All rows are made from the same 9 directions, up to rounding. Whole rows:
[[ 14   9  -1   8   5   1   1   4  10   3   6   7 -11  -6 -21   0   2   3
    0   5  -6  -1   8  -4]
 [ -4   2   3   2   1   0  -1   1   1   1   0   6 -12  -2  -3  -1   4  -5
    1  -9  -5  -4  -2 -12]
 [ -6  -4  -3 -17  -9   2   3   6  -3  -3  -9  -5   0 -10   6  -2  -9  -1
   -5  -1  -7   9  -4 -10]
 [ 11   6  -3  -4   3   2   1   4   7   1  -1   3  -4  -5 -10  -2  -2   5
   -4   6  -6   3   3  -4]
 [ -8   4  -7   2  13  -9   1  -1  -3   1  -6   3  -2  11  12  -2   2   0
   -6 -12   1  -3  -8  -3]
 [ -7   4   4   9  -2   3  11   6  -1   0   6   6  -7   0  -4   3  -2  -4
   -2  -5   4  -4   0 -10]
 [  5  -5  17  -5 -13  20   1  -3  -1  -6   8  -9  19   3   5   1  -2   0
    6  17  15  -4   1   7]
 [ -7  -3  14  22  -8  -3  -7  -5  -4   3   5   7  -2   2  -5  10   3  -8
   11 -10   7  -4   3  -1]
 [  4 -12  -8   7 -12 -13  -3  -5   1  -6   3   3   1  -8  -4   8 -15   3
    8   5  -6   4   1  11]
 [ -1  -1 -11   1  -5  -5  11   9   0  -5  -2  -5   7 -10  -4   3 -17   2
   -3   3   0  15   2   4]
 [  2  -5   1  -2  -7   5   3   2   3  -7   4  -6   3 -10  -6  -1  -6  -2
    5   5   0   5   3   2]]

The start of a row, then its end:
[ 4  0  2  2 -7 -2 -1 -1 -1  2  1  9 -2  1  0  6 -7  4 -3  5] => [-2 -4 -1 -4]
[  9   4   4  -8  12   8  -7  -5   9  -3   2   0  -5   7   0 -10  12   1
   0   1] => [ -3 -12  -4  -4]
[ -4   3   2  -3   8   2  -3   2   6  -2  -3  -2 -13  -6  -6  -9   9  -9
   3 -14] => [ -8   0  -1 -13]
[ -9  -7  11  -1 -18  -2 -12  -1  -2  -2  -9   9 -10 -11   2   7 -10 -10
   6 -15] => [-10   2  -6 -23]
[  4   2  -3  -6   3  -5 -10  -1   0   6 -10  -3   2  -3  -1  -1   4   3
   0  -2] => [-5  9  3  2]
[ 8  5  2 -1  1  9  9  1  1  1 10  3  3  9  0  0  1  8 -7 17] => [  7 -10   1   4]
[  5  -9 -12   9  -1 -12   1  -4   7  -9   9   1  -7 -11 -13   1  -7  -1
  10   1] => [-9  1  4 12]
[  1   9  11   9 -12   3  -3  10   4   1  -9   9   1 -10 -10   9 -18  -4
  -1  -8] => [  1  11  -1 -24]
[ -6  -6 -11  -3   3 -10   3  -3  -2  -4   0   5  -7   3  10  -1  -4   0
  -3  -5] => [-7 -6 -8 -1]
[-4  6  8 13  7  3  0 -1 -1  6  5  3 -6  6 -6  0 15 -5  3 -8] => [ 7 -6  4 -1]
[ 10   6  -4   2   5   5  10   6   6   0   9  -2  -2  -4 -14  -3   1   4
  -2  11] => [1 1 8 5]
[ -1  -1   0 -11   1   9  10   2  -3   3   8  -2  -6   2   2  -5   9   2
  -6  10] => [ 0 -7  3  2]
[10  5  2  0 11  3 -3 -6 10 -9  5  8 -2 13  5 -5 -1  4 -2  3] => [  0 -18 -10  -5]
[  6  -4   5  -2 -15  -3 -10  -4  -2  -3  -8   8  12   4  10  11 -20   6
  -1   6] => [ 1  0 -8 -4]
[ 14   8   8   2  -5   2 -10   0   3   6  -5   7   7   3  -5   7  -6   8
  -2   9] => [ 2  2  2 -4]
[  3  -8  -2  -2  -3  -1  -2  -3   9 -17   3   0  -3  -7  -2  -3 -12  -4
   7  -2] => [-7 -4 -7 -4]
[  2  -1  -8  -8  13   1   6  -4   3  -4   8   1 -11   7   4 -10  10   3
  -4   4] => [ -6 -15  -4   3]
[ 17   0   1   2   3  -7 -19 -12   7  -2  -3   9   2  10   2   3  -3   8
   4   5] => [ -5 -10  -5   3]
[  9  -4   4  -9   3  10  -4  -5  10 -11   6  -8   1  -3  -3  -9   4  -2
   7   6] => [-2 -7 -1  3]
[-6 -1  2  2  1  0 -1 -2 -4  0 -1 -2  4  6  7  0  3 -2  1 -4] => [ 5 -2 -3  2]
[ 3  3  2 -6  2  2 -5 -1  0  1 -5 -1  4  4  5 -2  1  2 -2  1] => [ 0  0 -2 -2]
[-15 -14   8  -2 -37  -3   5   2 -22  14   2  14  -8  -7   8  20 -11   2
  -5   8] => [-3  0  4 -8]
[ 2 -1 -2  2  2  0  2 -1 -1  1  3 -5  4  0 -3 -1  5  1  2  4] => [ 3  2  5 11]
[ 9 -3 -4  1 -4 -1  2 -1  3 -2  6  0  0 -6 -9  2 -4  5  3 12] => [-3  2  6 10]
[  0   1 -13  -1  12  -7   2   0   5  -9  -4  -6   5   1   4  -6  -6   1
  -1  -5] => [-2  4 -6  5]
[-10  -7 -17  -3  -8 -15  14   4 -12   3  -1   5  -3  -2  10   7 -13   6
 -11   3] => [-5  5 -2  5]
[  2  -4   2   0   1   2   0  -3   8 -10   8   6 -14  -3  -5  -4  -1  -5
   5  -3] => [ -8 -13  -5  -9]
[  2   2  13   3   3   2 -18  -9   0  11  -2   5 -11   5  -3  -1  21  -4
   6  -8] => [-3 -8  3 -5]
[  0   3   0   3   5  -6  -8  -2   2   7  -4   6 -14  -3  -7  -1   9  -2
   1 -10] => [-9 -1  2 -7]
[  8   3 -12 -22   8   2   8   2   0   4   1   4  -8   6   8  -7   2  12
 -17  14] => [-10  -8  -3  -1]
[ 26  17   0 -13  13   7 -13   3  14   4 -13  -1   7   1  -9  -6   0  11
  -7  10] => [-5  7  2 -6]
[-3  1  1  1 -2  1  3  3 -1  1  1  1 -4 -3 -2  0  0 -2 -1 -2] => [ 0  1  1 -4]
[ -2  -3   9  -8   4  14   4  -3   2   0  13   1 -19   1  -3 -10  20  -5
   2   2] => [ -5 -19   1  -7]
[  3  -8  15   4  -9  12  -5  -6   7 -16   8  -6  12  -1   0   0  -7  -7
  14   4] => [ 9 -6 -4  2]
[ 11   3   0   1  -8  -1   0   3   5  -3   0  10   1  -2  -4   7 -18   6
  -4   9] => [-3 -1 -3 -8]
[ 16   3  13  14 -15  -3 -21  -2   9  -3  -8  10   8  -8 -13  13 -20   1
  10  -1] => [ -2   8   1 -10]
[ -6 -19  -3   2  -9  -6  -6 -10  -2 -14   1 -14  16  -4   9   1  -8  -5
  16  -1] => [ 4  6 -3 20]
[  2   1  -6   5  -3  -5   9   4   0  -3   3   6   3   2   1   6 -15   5
  -6   6] => [ 2  0 -3  1]
[ -3   5   2  -1   4  -2  -7   1  -1   0 -13  -2  10   5   9   0  -4  -1
  -2 -10] => [ 4  6 -7 -7]
[ 6  5 -3 24  6 -5  5  0  5 -6  8 -3 17  5 -8  5 -8  1  6  3] => [15  4  4 17]
[ -1   0  10   7  -2   8  -2   0   1  -3   2 -11  12  -2  -4   0   3  -6
  10  -1] => [12  5  5  7]
[  3   5   0  -9  -5   8   6  11   5 -11 -10  -8  17  -8   3   0 -24   1
  -5   2] => [  5  14  -6 -11]
[-3  4  4 -2  5  2 -5 -2 -3  0 -8 -4 15 12 15  0  0  1 -3 -4] => [10  1 -7  0]
[ -8  -7   2  -6   0  -4 -13  -7  -4   2  -7  -3  -6  -1   7  -3  10  -6
   6 -12] => [-7  0 -3 -2]
[-12  -8 -13  -4   7 -10   6  -4  -6  -1   2  -1 -11   2   9  -5   7  -2
  -2  -8] => [-7 -5 -4  5]
[ -9  -2   5   3 -13   6  14   9  -7   4   7   2  -6  -8  -5   5  -2  -4
  -2   2] => [ 3  2  6 -7]
[ -3  -2   1   0  -1  -5 -10  -3   1  -4  -9   0   3   0   6   1  -5  -3
   4 -10] => [-2  4 -6 -5]
[-6 -3  9  3 -4  6 -3 -3 -4  2  1 -7  6  1  1  0  9 -5  7 -2] => [8 1 4 5]
[  9   5  -1 -22   8  14   7   2   1   5   5  -4  -6   4   2 -11  15   7
 -11  16] => [-3 -9  3  1]
[  9  -1  10 -12 -10   4 -20  -6  -4   7 -14  -3  14   2   8   5   0   6
   1   7] => [1 6 1 1]
[-4  8 12  1 -2  7  1  2 -5  5 -3  9  5 15 13  5 -3  2 -9 -1] => [ 10  -9  -8 -14]
[  8   0  -7   0   3  -4   1  -1   3  -5   0  -2  13   5   4   1 -10   7
  -2   9] => [ 3  2 -3 11]
[ -2   1   8  11   0  -3 -10  -8  -4   6   0   5   3  11   5   5   8  -1
   4  -4] => [ 6 -6  0  3]
[ -1   8   6  22   9  -1  -2   0   3   4   4   2   0   5 -10   2  10  -5
   6  -9] => [10 -1  5  3]
[  6  -8  -1   1 -13  -6  -5  -3  -1   3   2   6  -6  -9  -7   7  -5   3
   4   7] => [-9  2  6  4]
